The rows are grouped in 3 ways, from coarse to fine. Each group lies inside one group of the grouping before and may be the whole of it. The rows also spread widely along 10 directions, which tell nothing about the answers.
In the rows, zero is written as 128.
Known rows, each followed by its group in each grouping:
[165  96 169  98 104 145 132 148 171 127 123 112 158 165 113 183  99  89
  94 162  39] -> k521 dedin k105
[ 84 163 140 158 208  99 104 205 129 126 137  81  77 122 154 159 149  82
 148 118  58] -> k308 bar k268
[115 121 153 106 140  97 112 158 153 168 150 128 126 136 118 113 118 114
 121 121 100] -> k521 Posu k816
[112 149 158 124 141 129 102 115 148 165 110  99 136 132 107 127 106 118
 138  90 110] -> k308 mos k212
[108 124 178 120 186 130  96 151 166 143 106  80 115 153 109 123 110  71
 152 127 107] -> k308 deg k320
[121 118 151 106 113 121 129 109 134 137  96 125 123 147 108 131 150 109
 109 117 112] -> k521 Posu k721
[101 122 153 103 105 116 123  88  97 145 101 125 136 153 125 170 159  91
 107 101  46] -> k521 bek k476
[106  96 160 130 136  94 151 124  99 120 103 124  92  79 118  73 195 159
 164  91 146] -> k521 bek k203
[154  90 184 102 158 137  97 131 191 127  85  57 141 119  78 109  95 130
 127 145 123] -> k521 feg k942
[102 142 116  74 147 100 113 108 129 184 126 139 147 196 131 157 133  74
 108 134  99] -> k521 feg k406
[147  95 174  95 105 128 157 189 128 106 145 139 123 148 153 153 145 153
 147 109 124] -> k308 bar k507
[132 105 153 113 176 152 118  59 126 149  86 125 133 158  85  99 150  93
 176 131 148] -> k308 mak k103
[130  82 184  64  92 110 146 179 112  96 103  91 129 125 171 160 145 169
 115  87 108] -> k521 feg k956
[118 134 143 105 124 116 136 132 133 177 149 158 136 149 124 121 130 131
 142  97 123] -> k308 mos k782
[ 93 111 151  91 127  82 120 176 142 180 137 146  91 139 132  92 142 105
 117  98 120] -> k521 bek k112
[158 152 117 127 133 138 124 138 183 172 117 135 110 112  78  75 133 168
 120 118 186] -> k308 mak k103
[150 129 117 116 142  89 145 135 160 160 138 146 122 112  85  90 152 144
 107 148 147] -> k521 Posu k721
[122 180 143 138 113 157 120 133 128 112 112  79 138 134 146 190 125 175
 140  91 125] -> k308 bar k507
[125 144 139 154 139 142 124 174 157 143 133 127  87 122 110 132 146 112
 126 116  69] -> k308 mak k103
[141 123 148 145 106 119 139 186 170 136 170 138 100  98 108 130 129 139
 108 138  35] -> k521 bek k476
[144 118 164 149 118 152 123 149 195 131 136 118 101 120  76 114 116 122
 131 131  71] -> k521 feg k956
[ 74 121 144  97 106  55 138 130  55 169 141 138 127  90 156 130 178 168
 124  53  81] -> k521 bek k112
[147 124 137 139 115 131 153 110 146 152 120 160 114 119  79  97 162 119
 132 109 111] -> k308 mos k212
[143 129 138 137 114 129 147 116 153 131 137 136 114 108  90 108 143 152
 131 134 110] -> k521 bek k476
[143 187  81 132 111 119 136 112 156 148  98 125 104 128  94 137 172 132
  70 145 120] -> k521 bek k112
[142  97 182  92 107 175 154 142 106  91 124 118 132 169 170 176 130 166
 180 114 134] -> k308 mak k103
[124 137 142 142  96 100 126 170 130 153 115 141  93  65  94  87 178 174
  99  48 113] -> k308 bar k268
[ 94 126 149 103 158  99 117 166 143 139 130 102  99 132 148 115 131 120
 148 119 139] -> k521 bek k476
[126 130 143 115 135  98 132 144 132 141 149 116 140 124 121 147 131 136
 117 134  87] -> k521 Posu k721
[124 100 176 112  91  95 120 156 140 160 162 127 135  67 102 104 111 187
 119  82  70] -> k521 bek k476

New rows. What belongs after each?
[140 148 123 108 144 134 132 128 128 155 149 136 144 159 129 165 133 127
 134 145 103] -> k308 mak k103
[137  91 165 120 108 123 177 148 112  84 117 127  92 101 143 102 181 191
 175 111 168] -> k521 bek k203
[136 118 154  95 137 123 136 123 127 155 131 121 160 144 125 137 123 138
 148 112 117] -> k308 mos k782
[118 146 168 131 125 147 105 136 174 147 102  88 116 117 111 106  92 160
 156  81 166] -> k308 mos k212
[107 126 149 101 149 105 132  93 100 142 126 122 149 151 133 153 145 118
 145 128 111] -> k521 Posu k721
[ 90 130 162 118 120 112  92 128 147 195  99 124 124 130 102  97 123 102
 113  53  93] -> k308 mos k782
[114 151 132 119 144 118 125 158 150 155  99 112 102 149 133 121 151 107
 119  97 127] -> k308 mos k782
[127 119 146 112 110 119 148 124 120 132 135 146 122 146 126 137 162 129
 128 116 101] -> k521 Posu k816
[138 134 146 128 168 120 135 150 144 129 119  95 122 126 120 145 141 108
 141 137  95] -> k308 mos k212
[114 112 151 130 148 119 140 109 120 128 112 124  96 132 113 124 173 101
 150 132  88] -> k521 bek k112
[130 112 167 109 178 128 108 119 127 140 110  91 137 124 114 118 126 131
 169 123 131] -> k308 mak k103
[148 117 155  71 110 121 145 189 149 113 153 107 139 141 168 166 103 178
 124 143 132] -> k521 bek k476
[137 146 133  95 136 126 106 134 148 169 109 111 144 142 111 142 120 128
 101 122 116] -> k308 mak k103
[ 96 127 165 143 125 140 136 163 137  96 124 106  72 133 157 143 140 130
 160 110  98] -> k521 bek k476
[112 181  97 122 171  97 151 189 121 123 118 100  97 146 177 169 182 118
 116 124 121] -> k308 mos k782
[105 132 135  90 158  74 107 128 129 178 135 110 145 121 119 122 128 114
 112 127  93] -> k521 bek k476
[150 136 122 151 132 138 148  94 159 122  86 122 113 125  73 126 176  95
 104 152 100] -> k521 dedin k105
[141 128 138 143 117 120 156 156 142 121 167 144 110 118 115 140 153 138
 131 139  72] -> k521 Posu k816
[120 166 133 135  67 155 107  87 167 179 120 142 147 148  85 155 102 117
  87  95  70] -> k521 dedin k105
[140 146 138 105  94 136 149 116 129 158 148 159 148 153 128 154 128 147
 132 103 114] -> k308 mos k212
[132 122 135 135 120 127 161 152 150 132 157 165  81 154 121 124 160 105
 141 150  89] -> k521 bek k112
[149 136 156 128 127 146 147 158 144 102 109  92 119 138 137 173 135 124
 130 122  85] -> k308 mos k212
[ 98 151 137 135 160 134 127 144 112 132 128 113  95 136 154 143 151 140
 171 104 127] -> k308 mak k103
[ 79 175  97 115 166  74 116 127 115 165  90 107  81 124 135 113 184 113
 107 104 146] -> k521 bek k112
[101 122 147  94 130 109 132 131 111 152 145 136 117 159 151 141 136 123
 153 118 109] -> k521 bek k112
[146 120 173  93  99 140 112  86 139 139 109  88 190 138 107 172  90 159
 112 129  92] -> k521 Posu k721
[ 99 126 146 101 122 111 138 124 113 155 150 159 119 165 145 125 145 118
 153 117 118] -> k521 bek k203
[ 89  84 184  91  92 107 105  88 124 178  92 147 119 113  84  54 140 132
 135  49 138] -> k521 bek k476
[127 103 159 144 119 106 140 184 150 122 126 110  95  87 112 122 152 122
 105 110  52] -> k521 dedin k105
[152 154 135 136 160 131 124 160 168 128 103  79 128 131 111 160 136 107
 107 145  77] -> k308 mos k782
[ 90 127 145 135 192 130 137 150 109 120 122 123  69 160 160 124 174  94
 196 117 141] -> k308 mak k103
[106 115 157 111  79 111 141 139 122 165 159 173 115 127 122 108 144 149
 142  90 102] -> k521 bek k203
[107 145 147 120 140 110 109 153 162 159 134 106 115 133 123 119 115 124
 126 130 115] -> k521 bek k203
[153 168 119  84 154 120 121 141 160 176 152 116 177 178 126 183  87 104
 105 165  93] -> k308 mos k212
[117 140 126 124 157  89 141 172 131 120  61  92  70  94 125  94 200 126
 106  90 162] -> k308 mos k212
[161  68 186 118 124 127 118 203 226 120  98 110  75 118  75  73 128  84
  96 150  89] -> k521 bek k476
[119 165  94 101 160  81 126 118  91 170 118 120 145 132 127 169 182 100
  80 121  69] -> k308 mak k103
[139 132 140 135 122 151 129 108 184 167 164 181 127 189  82 126 106  70
 129 170  88] -> k521 Posu k721
[142 135 119 100 151 125 143  85 106 154 114 136 147 138 110 130 169 137
 144 131 142] -> k308 mak k103
[129 173 107 134 157 144 167 126 109 116 169 155 122 194 160 188 164 114
 177 157 123] -> k308 bar k507
[140 113 158 107 159  99 127 164 121 143 157 121 141 111 127 129 136 155
 155 115 110] -> k308 bar k268
[133 114 133 139 151  92 148 111 126 153 143 147 125 100  81 109 178 103
 128 154  49] -> k521 bek k203
[118 136 152 120 135 123 138 166 149 163 176 151 121 152 139 133 110 122
 161 112 109] -> k308 mos k212
[ 85  96 209 108  61 141 106 129 123 127  77  90 124 116 139 142 110 155
 128  29  92] -> k521 dedin k105
[104  92 168 104 120  76 128 190 120 144 144 133 106 124 141 138 156  94
 102  98  35] -> k521 Posu k816
[150  76 163 108 164  83 155 201 148 138 132 136 103 116 114  89 171  99
 129 129  95] -> k308 mos k782
[144 144 143 114 115 144 111  85 158 127  53  63 129 118  85 125 134 156
 101 125 143] -> k521 bek k112
[133 163 124 105  71 136 120  63 114 162 104 124 161 151 110 189 142 136
  83 113  56] -> k521 bek k112
[115 143 138  95 127 137 149 106 116 152 130 164 126 185 147 132 151 123
 159 106 179] -> k308 deg k320
[135 158 104 103 199  95 144 115 123 146 163 101 177 155 144 192 122 112
 143 189  92] -> k521 dedin k105
[129 135 101 139 177  86 174 119 107 130 140 139 113 114 119 133 198 109
 138 158  98] -> k521 dedin k105
[118 150 141 115 110 130 100 158 207 192 154 148 124 152 100  98  73 125
 120 114 148] -> k521 dedin k105
[129 128 136 142 161 103 166 196 130 105 117 118  76 130 148 138 200  92
 129 125  81] -> k308 mos k782
[122 150 123 111 151 112 127 109 141 159 129 134 127 159 114 133 148  92
 127 156 104] -> k521 bek k203
[125 179 101 152  79 121 151  91 117 142 111 148 114  95  96 136 189 172
  91 104  99] -> k521 bek k203
[145 145 111  94 105  95 140 151 147 144 109 131 123 141 119 147 171 116
  59 146  97] -> k521 bek k203
[170 117 152 125 162 128 128 159 187 146 129 107 136 134  94 114 110 115
 135 157 109] -> k308 mos k782
[126 128 103 100 129 100 179 178 135 134 157 192  74 189 152 138 195  68
 111 160 105] -> k521 bek k476
[133 121 157  87 162  98 138 168 122 143 156 100 154 134 159 159 107 141
 153 130 109] -> k308 mos k212
[152 133 159 126 104 148 171 156 105  81 134 100 133 124 174 198 150 190
 158 106  93] -> k308 mos k782
[105 150 144 154 101 153 139 156 161 127  91 145  50 142 121 100 164 114
 135  71 144] -> k308 mos k212
[137 152 135 110 136 133 146 139 142 130 112 113 126 161 140 158 139 123
 134 125 131] -> k308 mos k212
[ 97 152 161 153 148 125  93 101 137 145 119  78 130 113 100 150 112 120
 134 112  59] -> k521 Posu k721
[137 146 132 127 102 141 142 118 128 135 105 148 123 160 106 163 175  97
 105 107  79] -> k308 bar k507
[ 82 170 112 138 126 103 125 204 156 165 185 157  65 149 153 140 134  99
 111 119  66] -> k521 bek k476
[123 123 159  78 177 120 133 114 108 144 139 111 164 176 150 165 118 105
 171 138 123] -> k308 deg k320
